There are 3 ways to turn a row about zero (a turn may also mirror it). The second row of each pair is the first, turned, with some noise. The first 27 pairs use one turn. New pairs use 3 turns, one after the other, and a turn may come again.
In the rows, 128 means zero.
Known pairs, each followed by its turns in order:
[147  90 112 143 158  90 100 125]
[141 118 174 101 157  94 118 122]  Y

[151  98 173 114 128 115 127  87]
[156 140 147 155 154  88  97 132]  X

[139 177  86 153 160 161 138 147]
[ 87 127 142 148 194  93 121 122]  F

[ 98  92 131 170 159 131 161 171]
[121 162 128 142  95 166 139 183]  X

[ 94 158 146 169 140 107 105 160]
[170 127 131 176 149 132 133  86]  Y

[154 112 109 142  81 159 134  88]
[112 153 112 136 109  96 104  80]  X

[141 139  99 123 106  97 148 173]
[ 87 118 128 106 145 179 114 119]  X

[142 164 124 166 104 122  92  97]
[141  91  97 109 103 102  89 110]  X

[ 99 160 126 155 130 159  97 171]
[135 117  70 106 104 150 160 148]  X

[122  82 142 128 119 134 122 177]
[158 138 146 136 145 151  90 157]  Y

[ 78  87 115 166 174 158 140 163]
[172 156 170 160 153 149 176 169]  Y

[ 91  77 156 176 155 172  94 121]
[180 165 124 124 195 119 160 148]  Y

[ 97 155  88 171 170  91 111  83]
[155  84 162 106  56 122 115 140]  X

[129  77 132 110  95  78 147 121]
[130 133 105 113  72 169  89 148]  F

[130 107 108 135 121 177 100 149]
[153 125 170 109 145  94 113 122]  F

[106 135 134 106 118 173 104  92]
[155  75 127 103 140 116 147 110]  F

[111 100 141 118 163  85 142 135]
[119 164  93 101 113 152 138 150]  F

[165  80 139 145  82 154 155 114]
[108 188 110 160 133 106  93 100]  X

[126 134 109 100 122  76  94 179]
[140 166  89 156 102  84 109 157]  F

[153  95 178 171 108 130 147 171]
[132 165 129 177 160 120  69 160]  Y

[173 142  78 130  76 114  99 164]
[135 127 144 185 107  84  67 143]  F

[151 102 116 101  92 103 139 141]
[150 132 116 136 102 147  76 138]  F

[145 173 110 132 139 125 136  90]
[ 90 125 117 124 102  99 159 101]  Y

[100 139 146 121 149 106  97  92]
[123 106 104 117 114 120 175 146]  F

[176  79 131 164 115  86 137 162]
[105 168 132 117 146 149  57 159]  X

[ 93  80 126 178 148 142  77 118]
[199 141 133 120 184  96 157 141]  Y

[112 170 117 146 139 155 135 155]
[143 156 122 164  97 144 154 114]  Y

New pairs, each followed by its turns in order:
[137 127 138 121 169 149 157 127]
[131  90 119 140 104 128 144  96]  X F X

[ 93  95 115 125  88 141  89 166]
[146 181 163 159 136 122 161 154]  Y F F

[155  84 112 141 160 153 137 147]
[115 171 149 111 105 136 147 162]  Y X X

[111 125 105 134 164 140 121 155]
[127 125 134 152  86 119 154 138]  X X X

[138 168  79 109 178 179 130 131]
[136 120 157 157  82 199 147 112]  F F Y

[ 92  99 178  83 165 133 171 138]
[100 115 117 129 176 133 196  85]  X F F

[128 151 101  82 104  88 115  77]
[116 149 111 109 197 143  92 158]  F Y X

[136 163  99 140 155 138  84 171]
[115 144 105 133 192  90 150 121]  F Y Y

[118 109 113 103 168 141 146 141]
[116 104 133 133  91  94 135 113]  X F X

[ 88 164 108 101 178 116 101 173]
[113 149 123 194 135 145 186  95]  X X Y

[101 174 112  89 143 138 109 122]
[139 141  77 121 153 165 107 113]  F X Y

[103 106 112 114 100 104 143 154]
[142  92 114 116 129 148 121 157]  F X F

[122 103 157 142  94 168  85  95]
[111 118  68 122 165 146  93 141]  Y Y Y

[160 137 109  93 101  88 152 131]
[ 92 150 172 155 156 135 149 125]  X F X

[148  89 140 100  99 163 161 100]
[104 165  83 147 150  82 118 111]  Y Y X

[138  92 112  89  88 137 162 177]
[134 132 125 195 104 166 156 158]  Y F F

[157 174 166  88 150 159 110 104]
[160 178 116 134 140 186 162 103]  F F Y

[154 117 135 159 158 124 154  80]
[136 161 130 165  85 106 127 152]  Y Y X

[138 171  93 164 154 158 140  92]
[106  73 155  95 108  92 133 102]  Y F F

[ 80 170 175 141 167 121 113 134]
[107 147 123 142  47 133 122 107]  Y X F

[ 98 115 167  94  98  96 177 127]
[153 126 152  95 199 110 114 146]  F F Y

[134  89 113 111 149  87 111 173]
[128 127  74  96 125  84 110 139]  F Y Y

[123  92 173 120 173  92  79 175]
[118 187 136 116 184 185 108 121]  Y F F

[124 124 153 129 151 166 106  84]
[134 143 120  84 109 170 142  95]  Y X F

[105  89 166 155 155  90 166 165]
[154 103 168 141  66 154 146 157]  X X Y

[ 90  88  90  89 122  83 111 141]
[136  96 103 125  76 152 180 113]  X Y Y

[ 98 173  78 152  98 178 165 112]
[174 133  87 101 134 139  55  92]  F F F

[128  83 131 141  92  81  79  85]
[174 129 145 153 185  95 156 158]  Y Y X

[170 124 103 128 107  79 162 107]
[112 107 107 126 186 144 111 174]  X Y F

[152  91  83  80  83 139 170 108]
[119 124 160 135 161  62  70 165]  X X Y

